The rows are grouped in 4 different ways at once. Each group adds its own fixed numbers to the row, and there is some noise. The rows also spread widely along 11 directions, which tell nothing about the answers.
In the rows, 128 means zero.
Known rows, each followed by its group in each grouping:
[158 140  78 146  98 103 140 154 193 120 137 100 150 115 139 106 123  62
 133 159 150 114 133 155 139 133 144  42 122  82 146]
(5) Z_81 Sipo Z_719
[ 53 161 146 126 115 140 154 157 146  94 119 141 165 175 128  72  90 124
 148 122 123 111 141  72 146 158 128 180 149 125 145]
(3) Z_199 mifo Z_486
[110 121 135 161 139  91 131 118 121 126 101  94 181 180 138 101 136 155
 140 157 145  79 159  97 119 162 127 130 111 144 144]
(5) Z_244 Sipo Z_486
[ 89  95 177 130 119 149 124  81 118 129 159 172 154 172  99  86 132  93
 112 159  81  71  94 106 129 108 110 139 166 105 166]
(3) Z_244 mifo Z_106
[ 75 130 151 141 165 146 149 152 114 119  88 130 169 152 144 106 129 124
 131 136 127  77 146  93 156 143 118 161 118 118 119]
(0) Z_927 gegak Z_44
[ 66 152 122 120  75 166 127 113 155 112 157 138 180  69 115 120 135  74
 126 175 151 198 122 101  80 107 112 116 152 130  80]
(1) Z_56 gegak Z_44
[140  83 168 177 102 123 120 117 158 171 135 172 129 133 127 165 157  72
  84 127 144 100 117 120  79  98 129 100 151  92 172]
(0) Z_199 mifo Z_106
[132 101 135 157 124 124 119 157 143 190 141  81  79 156 173 132 135 134
 160 119 140  76 164 117 121 127 166  73 151 111 115]
(4) Z_927 Sipo Z_922
[141 159 130 171 117 116 154 155 191  85  93 129 178  92 118 143 112  83
 192  87 208 146 157 132 109 138  94 100 109  86 107]
(1) Z_56 mifo Z_922
[ 92 121 126 109 130 160 148 145 144 109 131 151 163 120 131 100 114  62
 134 130 116  95 121 131 154 122 116 115 150  79 108]
(2) Z_81 Sipo Z_719
[ 70  15 186 147 143 113  82 133  87 185 143 117 115 167 115 115 139 161
 117 105 128  41 125  89 136 150  90 156 173 134 207]
(2) Z_199 gegak Z_584
[118 127 134 140 106 152 128 110 147 128 168 156 139 118 115  97 137  57
 123 156 104 104 120 133 118  96 118  88 149  81 131]
(4) Z_199 Sipo Z_584
[ 52  89 124 103 156 145 103 106  83 134 195 116 122  99 118  81 113 150
 129 147  94 121 125 121 147 138 102 127 157 150 125]
(5) Z_56 gegak Z_44
[ 78 171 135 146 169 128 158 145 125 100 124 121 140 163 161 102  89 157
 151 108 130 116 170 100 144 169 141 146 113 129 113]
(5) Z_56 gegak Z_584
[ 50 111 104 103 129 146 133 166 131 110 143 149 158  56 149 146 116 104
 100 127 165 180 119 117 133 151 121 150 140 138 122]
(0) Z_56 Sipo Z_922
[126 181 118 156 121 145 158 107 149 123 113  91 155 152 131  63 136  92
 166 200  89  83 177 117 135 108 147  91 111 103  87]
(1) Z_199 gegak Z_106
[ 49  72 102  76 141 161 131 169 122 134 192 148  87 133 193 122 105 110
  63 123 105 117 103 143 196 163 184 116 175 114 145]
(1) Z_56 Sipo Z_44
[112 102 133 146 149 142 117 134 127 158 146 122 114  61 142 184 146 100
 123 115 155 143 143 141  94 124 133  94 144 130  98]
(3) Z_56 mifo Z_584
[ 64 131 146 123 164 174 138 118  93 119 125 117 159 115 121  98 129 118
 159 142  94  91 162  96 135 125 109 144 146 127  67]
(5) Z_56 gegak Z_486
[ 88 149 107 136 155 123 136 146 124 128 147  94 122 102 131  84  90 152
 192 112 129 129 167 105 134 147 102 123 129 136 104]
(5) Z_81 gegak Z_486
[101 144 120 142 128 143 144 164 144 155 160 143  78 129 165 134 117 107
  91 131 110 125 132 109 134 146 159 125 145 121 189]
(5) Z_56 gegak Z_584
[ 99 114 173 147 102 172 123 162 142 158 115 133 114 134 113 133 138  88
 162 108 123  79 135  79 118 119 110 142 182 106 153]
(3) Z_56 Sipo Z_584
[ 89 116 108 137 157 139 129 160 116 134 105  66 150  89 142 127 141 131
 159 141 141 104 179 112 141 155 125 119 128 141  88]
(5) Z_56 gegak Z_486
[100 119  85 141 133  86 124 168 152 133 158  94 120  72 149 130  86 155
 169  95 192 174 148 126 119 164 116 103 126 146 131]
(5) Z_81 Sipo Z_106
[ 86 104 190 146 110 131 104  76 123 140 129 113 191 154 107 110 141 124
 168 141 162 102 142  91  60  93 108 107 159 122  46]
(3) Z_927 Sipo Z_922
[ 99 134 154 158 134 125 142 131 153 103  83 109 208 138 140 146 135  98
 148 118 185 111 164 113 100 142 140 113 122 108  52]
(3) Z_199 mifo Z_584
[ 83 143 148 135 123 157 144 128 143 126 147 144 138 100 154 137 101  99
 157  94 154 150 156 116  89 116 141 107 150  98  44]
(2) Z_199 gegak Z_922
[142 127 143 169 185 145 153 118 120 152 107 161 142  68 139 168 168  65
 103 141 127  99 144 148  90  97 114 111 100 100 101]
(4) Z_927 gegak Z_486
[ 73 102  78 100 102 149 126 178 138 144 150  85 118  91 183 130 124 114
 124 154 142 139 139 118 159 159 176  95 152 133 105]
(0) Z_244 Sipo Z_922
[107 115 178 166 102 129 122 110 163 121 117 117 179 195 117 102 132 111
 150 134 147  87 146  91 103 128 118 111 144  88 119]
(4) Z_56 gegak Z_719
[103 178 108 155  83 110 139 157 173 147 133  87 126 144 161 111 116 143
 163 149 175 166 168  82  88 140 161 105 133 148 117]
(1) Z_927 mifo Z_486
[ 73 117 125 110 108 150 128 143 154 100 166 167 156  98 119 119 117  69
 102 131 138 146  95 123 134 131 117 124 163 101 152]
(3) Z_56 Sipo Z_584
[ 52  94  96 111 161 141 103 119  77 147 171  75 135  49 141 114 142 154
 139 173 124 148 145 119 129 145 112 121 129 172  81]
(4) Z_244 gegak Z_584
[100 147 130 156 138 115 131 137 123 139 132 106 128 142 135 107 117 155
 153 137 135 116 159  95 115 151 120 135 128 148 155]
(5) Z_56 Sipo Z_584
[101 140 108 147 169 120 136 151 118 138 126  74 116 112 155 111 121 159
 184 127 151 112 179 120 142 148 131 105 113 141  88]
(1) Z_927 mifo Z_584
[128  89 140 150 140 123 122 121 137 147 129 146 150  87 112 139 144  85
 132 119 147 109 127 132  99 107  86 100 136 103 128]
(0) Z_81 Sipo Z_486
[ 50  60 200 120 140 150  90  82  82 143 168 144 141 182  91  79 130 144
 129 132  85  60 110  85 132 118  88 160 191 131 150]
(3) Z_56 mifo Z_584

New rows, each followed by its group in each grouping:
[137 124 156 177 132 123 132 109 139 166 111 119 140 116 110 122 147 103
 160 143 135  99 155 104  78 101  90 111 126 116 125]
(1) Z_81 gegak Z_486
[127 176 137 174  88 122 138 143 170 145 104  94 159 147 148 141 147 103
 152 152 176 135 167  84  70 122 155  89 130 124  88]
(5) Z_927 mifo Z_584
[ 24  98 136  98 145 146 133 144 111  99 150 142 157 176 149  62  94 136
 102 130 100  88 126  93 187 162 137 166 154 115 139]
(0) Z_199 gegak Z_486
[110 154 142 162  67 156 138 175 166 160  93  90 135 172 145 116 152  86
 155 159 130  83 166  61 113 125 157 123 154 111 128]
(4) Z_199 Sipo Z_584
[ 98 167 121 144 131 144 153 129 129 124 117 146 158 100 152 138 134 105
 121 160 139 149 148 103  99 131 137 131 111 133 107]
(0) Z_244 Sipo Z_584
[ 71  75 138 123 115 148 101 136 124 181 166 105 101 104 151 147 137 126
 104 145 129 129 133 105 106 132 154 111 178 144 124]
(3) Z_56 gegak Z_719
[ 76 183 111 140 103 128 146 138 150 128 121 103 162 106 135  99 111 132
 172 164 157 181 159  77  91 135 116 141 125 160  88]
(1) Z_81 mifo Z_719
[ 97 106 155 143 143 122 119 107 130 122 146 153 171  84 120 148 114 111
 159  83 183 155 131 128  70 114  79 111 139 110  67]
(2) Z_81 Sipo Z_584
[140  86 119 150  99 134 126 184 176 152 105  98 137 107 125 141 152  51
 142 127 152  74 130 126 149 131 124  78 157  81 151]
(5) Z_81 mifo Z_719
[ 85  83 161 145 162 127 118 107 104 147 148 152 140 134 128 123 140 131
  93 134 113 101 125 113 112 133 104 151 135 131 160]
(4) Z_56 gegak Z_486
[ 98 125 134 140 118 115 126 141 164 107 153 114 153 171 154 105 105 123
 154 103 172 118 140 120 129 143 142  82 140  90  93]
(4) Z_927 Sipo Z_584
[ 78 113 105 121 134 130 133 154 127 160 136  87 124 123 169 121 129 134
 127 151 134 131 153 103 130 147 153 121 144 152 100]
(1) Z_81 mifo Z_486
[ 94 113 133 136 143 129 122 124 107 171 153 102 106 147 141  92 129 148
 146 149  95  98 149  97 121 130 124 131 146 148 128]
(4) Z_81 mifo Z_486
[ 33 112 139 107 111 169 114 139 117 142 176 120 112 130 144  96 104 150
 147 121 114 143 145  70 127 136 134 141 182 140  98]
(0) Z_56 gegak Z_486
[106 132 160 150 142 132 141 131 122 159 113 131 135 178 144 104 133 115
 120 144 100  72 145  93 123 129 127 139 132 117 149]
(2) Z_81 gegak Z_584
[ 68  60 169 149 146 134 103 134 111 149 138 148 142  62 116 183 131 127
 127  80 176 145 124  97  86 131  79 155 160 137 126]
(5) Z_56 gegak Z_106
[101 114 122 132  93 155 127 149 149 138 120 137 155 108 115 116 155  65
 106 179 117 104 120 103 135 117 116 125 152 112 173]
(0) Z_56 Sipo Z_719
[ 94 122 108 119  99 150 123 146 158 145 188 121  95 127 157 114 118 104
 124 139 113 138 129 125 140 128 166  86 167 110 127]
(4) Z_56 mifo Z_106
[ 88  73 148 126 148 152 116 133 115 126 135 124 141 118 122 118 129 118
 159 104 132  79 132 123 157 135 103 116 154 104 104]
(0) Z_244 mifo Z_44
[ 81 123 123 128 109 138 122 126 129 145 159 110 137 104 135 110 128 109
 135 154 128 133 142 107 108 124 139 108 154 136 100]
(5) Z_199 mifo Z_922
[ 62 138 113 129  97 135 115 152 120 177 147  56 101 141 164  92 122 178
 152 174 119 137 177  62 120 150 162 130 153 179 120]
(0) Z_56 gegak Z_922
[111 165 133 158 120 120 136 105 141 139 142 120 138 134 144 123 127 133
 141 155 147 152 159 106  75 122 138 106 122 140 106]
(1) Z_56 Sipo Z_584
[ 52 165 114 132 109 134 146 148 129 120 106  77 181 145 165 108 122 148
 138 180 143 141 167  62 122 164 162 150 122 165  89]
(5) Z_244 gegak Z_106
[111 155 135 153  69 123 128 131 154 151 116  86 155 157 109  71 133 113
 168 186 122  96 154  75 104 122 128 123 146 138 153]
(3) Z_199 Sipo Z_922
[108 117 111 132 135 160 134 192 144 148 124  62  97 119 155 109 114 116
 215  93 131  83 174 115 175 145 132  92 156  99  73]
(4) Z_81 mifo Z_44
[115  84 127 156 162 113 114 161 129 151 131 114 119  57 128 167 134 118
 132 102 172 124 139 140 121 150 100 117 129 130 165]
(3) Z_56 gegak Z_584
[114 136 166 166 105 115 117  74 126 159 141 121 151 144 102  90 140 134
 168 168 139 117 145  89  56  87  94 111 137 137 112]
(1) Z_927 Sipo Z_922
[134 167  95 148 176 101 154 116 122 128 150 109 122 131 142  73 104 142
 158 148  98 106 163 144 139 140 126  98  99 132 129]
(5) Z_81 mifo Z_486
[ 58 109 149 132 113 113 111 102 115 141 136 109 189 166 124  88 139 150
 123 174 132 132 135  67  89 133 108 158 142 164 114]
(4) Z_81 mifo Z_486
[109 149 149 167 150 115 135 117 126 136 121 117 132 137 105  70  98 159
 202 118 120 100 165  87 119 125  70 144 116 128 139]
(0) Z_81 gegak Z_106
[139 114  99 152 105 134 125 170 162 179 166 124  63 103 147 119 138  75
 103 151 106 100 132 133 143 124 151  74 146  97 209]
(0) Z_199 gegak Z_584
[ 75  96 149 136 162 105 125 124 108  94 105 136 217 105  97 109 124 132
 161 110 183 111 134 114 116 143  51 157 119 126 114]
(2) Z_927 Sipo Z_486
[ 85 144 104 131 135  98 129 134 147 121 180 121 126 135 159  97  90 148
 131 121 150 166 134 123 125 157 135 113 123 133 130]
(4) Z_81 mifo Z_584
[106 158  76 117 112 143 143 153 141 126 128  92 147 124 156  89 140 100
 114 208 102 118 151 124 159 143 163  99 122 133 131]
(0) Z_56 Sipo Z_44
[ 60 165 120 126 138 133 131 133 111 123 145  83 132 137 130  60  94 177
 181 153 110 131 166  83 141 158 117 155 133 171 125]
(3) Z_56 gegak Z_44
[107 147 122 143 140 133 135 122 126 131 128 113 148 127 119  80 132 114
 156 163 105 103 150 109 132 122 102 118 121 125 124]
(0) Z_81 mifo Z_584
[ 64 131 147 123 140 163 137 143 120 124 155 165 131 104 128 123 120  95
 128 116 126 129 118  99 124 119 112 143 158 116 115]
(5) Z_927 mifo Z_584
[110  92 184 172 186 101 128  90 126 139 139 143 138 158 154 145 106 154
 145  64 175 109 151 133  84 129 116 100 120 101  76]
(1) Z_81 gegak Z_584
[ 88 178  82 110 113 129 171 186 165  93 130 148 155 141 163  87 101  85
 109 151 131 133 127 120 169 159 154 135 123 106 169]
(2) Z_927 Sipo Z_486
[ 38 144 146 116 143 147 145 113 124  97 163 160 152 163 164  91  78 149
 121 111 127 147 140 100 127 146 150 143 138 120  75]
(0) Z_199 gegak Z_44
[126 118 144 165 155 121 144 128 136 128  79 120 199 108 118 131 161  81
 132 148 145  92 148 120 106 124  89 131 102 107 111]
(4) Z_81 gegak Z_486
[133 179 113 169  69 130 156 187 208 113  65  92 185 128 152 140 142  70
 145 153 186 138 169  96 110 145 153 102 114 100 121]
(0) Z_56 gegak Z_922
[107 109 132 146 156  96 124 113 135 149 161 111 124 141 157 116 103 152
 134 111 147 126 151 132 101 143 144  94 131 128 105]
(3) Z_81 gegak Z_486
[ 55 144 138 120  93 155 137 158 134 158 139 119 123 148 174 124 118 130
 112 147 125 148 147  68 109 144 165 156 161 149 126]
(2) Z_56 gegak Z_922
[ 75 116 136 114 119 162 125  94 110 146 182 149 120 116 142 107 126 113
 116 160  94 134 121 112 112 107 142 111 157 128 100]
(0) Z_244 mifo Z_922
[ 76 111 117 128 127 113 111 112 134 126 181 113 135 133 148  99 103 157
 125 134 141 154 145 120 115 146 138  98 142 134 117]
(0) Z_56 gegak Z_486
[155 159 110 148 124 130 138  97 163 124 186 128 112 158 149  87 122  90
 135 158  97 106 144 164 125 111 158  40 125  77 118]
(4) Z_56 Sipo Z_584
[133 150 124 155 180 107 147  96 116 100 131 132 169 105  92  71 121 111
 171 152 119  85 143 152 138 119  72 107  91 111 135]
(5) Z_927 mifo Z_922
[ 73 126 117 120 152 115 129 110 115 114 174 116 139 123 148  87  89 161
 146 127 130 144 149 136 131 151 124 116 124 137 108]
(2) Z_56 gegak Z_922
[112 164 111 149 129 103 137 128 143 126 136 100 145 136 126  71 117 130
 149 171 127 117 153 114 122 136 127 111 111 133 151]
(3) Z_927 gegak Z_486
[ 95 119 106 123 141 158 139 164 143 123 141 120 124  96 147 117 125  84
 124 140 116 110 136 136 168 144 134 110 138  98 133]
(4) Z_56 gegak Z_719
[133 195 110 171  43 133 154 179 215 159 115 118 135 109 158 150 136  61
 130 154 171 188 148  76  56 118 156 105 133 116 134]
(4) Z_81 gegak Z_486
[111 144 132 151 151  96 147 128 145  92  93 115 212 145 136 116 117 119
 152 119 176 118 157 125 119 155 105 120  96 110  88]
(2) Z_81 mifo Z_584
[106 161 141 145 119 170 161 161 166 112 102 122 140 159 149 108 127  76
 148 134 117  88 156 104 155 134 147 114 138  80 114]
(1) Z_56 gegak Z_584
[ 72  98 145 138 103 103  91  96 127 165 221 161 103 125 123 116 108 166
 106 123 143 187 108  93  62 130 107 139 166 166 184]
(4) Z_56 mifo Z_486
[102 107 141 125 135 149 124 125 134 145 159 107 107 177 156  94 117 116
 127 138  94  69 142 130 157 137 169  86 162 101 119]
(3) Z_56 gegak Z_44
[ 79  77 113 119 130 133 126 159 159 126 143 124 154  61 165 179 120  90
 120  90 206 173 125 145 115 144 138  84 149 106  57]
(1) Z_81 mifo Z_719
[101 127 141 145  90 129 142 171 151 140 101 143 144 180 118  72 132  93
 113 165 101  58 122  79 163 142 114 166 143 111 248]
(0) Z_199 Sipo Z_922
[ 86  99 152 136 127 140 115 118 118 159 158 164 134  92 109 125 132 103
 125 125 126 135 113  97  82 105  79 151 157 131 143]
(4) Z_81 Sipo Z_486
[ 96 102 133 145 129 115 120 127 117 172 120  87 145 130 156 132 143 144
 137 155 155 122 153 100  94 134 134 115 132 157  91]
(1) Z_81 Sipo Z_44
[157 200 112 167 117 101 158 110 163 139 137 120 140 122 146 109 110 111
 170 148 144 156 166 135  71 113 133  80  99 122  99]
(2) Z_81 mifo Z_922
[164 144 137 178 112 128 137 118 158 162 124 110 104 159 127 110 140 105
 167 155 111  75 164 121 113 106 134  80 131 101 151]
(1) Z_56 Sipo Z_106
[ 95 140 129 148 144 136 148 156 135 129 126 124 113 155 140  74  98 132
 153 124 104  76 158 103 168 150 127 138 128 106 166]
(0) Z_199 gegak Z_719
[165 163 103 182 107 119 129 169 185 139 124  74 109  86 125 136 128 105
 216 108 177 133 180 127 108 134 113  63 123 101 124]
(4) Z_56 mifo Z_584
[ 67 132 104 120 113 144 128 139 134 120 163 113 138  82 125  95 118 108
 149 152 137 153 138 111 132 133 116 118 146 136 112]
(1) Z_199 mifo Z_584
[ 91 146  84 117 153 144 142 129 112 138 163  99 110 115 171  88 120 130
 129 171  86 116 170 135 150 134 174  93 126 135  83]
(0) Z_199 mifo Z_486
[ 75 120 103 134 121 113 120 137 156  79 138  69 198 103 125  84 101 132
 197 120 184 140 165 122 142 155 105  95 120 108  55]
(4) Z_199 gegak Z_106
[ 95 129 142 149  74 119 129 157 168 167 164 118  86 209 167  92  98 131
 116 128 121  97 139  80 125 146 183 107 169 112 189]
(5) Z_199 gegak Z_922
[ 88  73 118 110 127 133 124 141 142 123 165 160 136 132 149 125 137  76
  51 151 123 109  90 149 164 142 144 108 150 100 187]
(1) Z_56 Sipo Z_584
[100 112 150 151 130 125 129 145 135 149 127 126 132 137 136 135 131 116
 135 120 149 100 138  99 116 127 128 122 148 119 133]
(5) Z_927 mifo Z_106
[113  93 146 154  75 140 103 139 158 169 153 112 112 126 109 116 148  88
 148 138 137 100 132  99 109 108 114  91 177 105 157]
(1) Z_199 mifo Z_584
[137 152 137 170 155 132 138 103 120 136 130 113 137 120 105  88 139 109
 177 153 101  82 167 126 115 106  94 105 113 111 118]
(4) Z_199 mifo Z_584
[124 158 157 177 123 135 136 135 153 159 137 142  92 146 147 135 115 132
 145 108 136 129 160  93  87 125 134 117 134 115 149]
(0) Z_56 gegak Z_584
[124 111 150 165 135 102 116  91 125 172 153 128 118 156 124  93 128 141
 126 157 104  97 138 109  98 111 109 111 127 130 166]
(0) Z_81 gegak Z_106
[187 144 113 187 139 100 143 129 162 138 128 155 125  92 105 124 145  76
 130 144 130 102 135 158 108 118  89  98  95  99 221]
(4) Z_56 Sipo Z_486
[ 45 143 146 125 110 130 118 123 131 121 159 115 153 146 145 119 100 161
 141 124 162 178 146  77  86 149 143 143 158 162  84]
(3) Z_56 mifo Z_584
[104  53 129 141 178 132 108 132  98 192 146 105 106  55 153 173 160 117
 112 121 139 116 144 140  99 123 118 102 139 136  90]
(4) Z_81 gegak Z_486
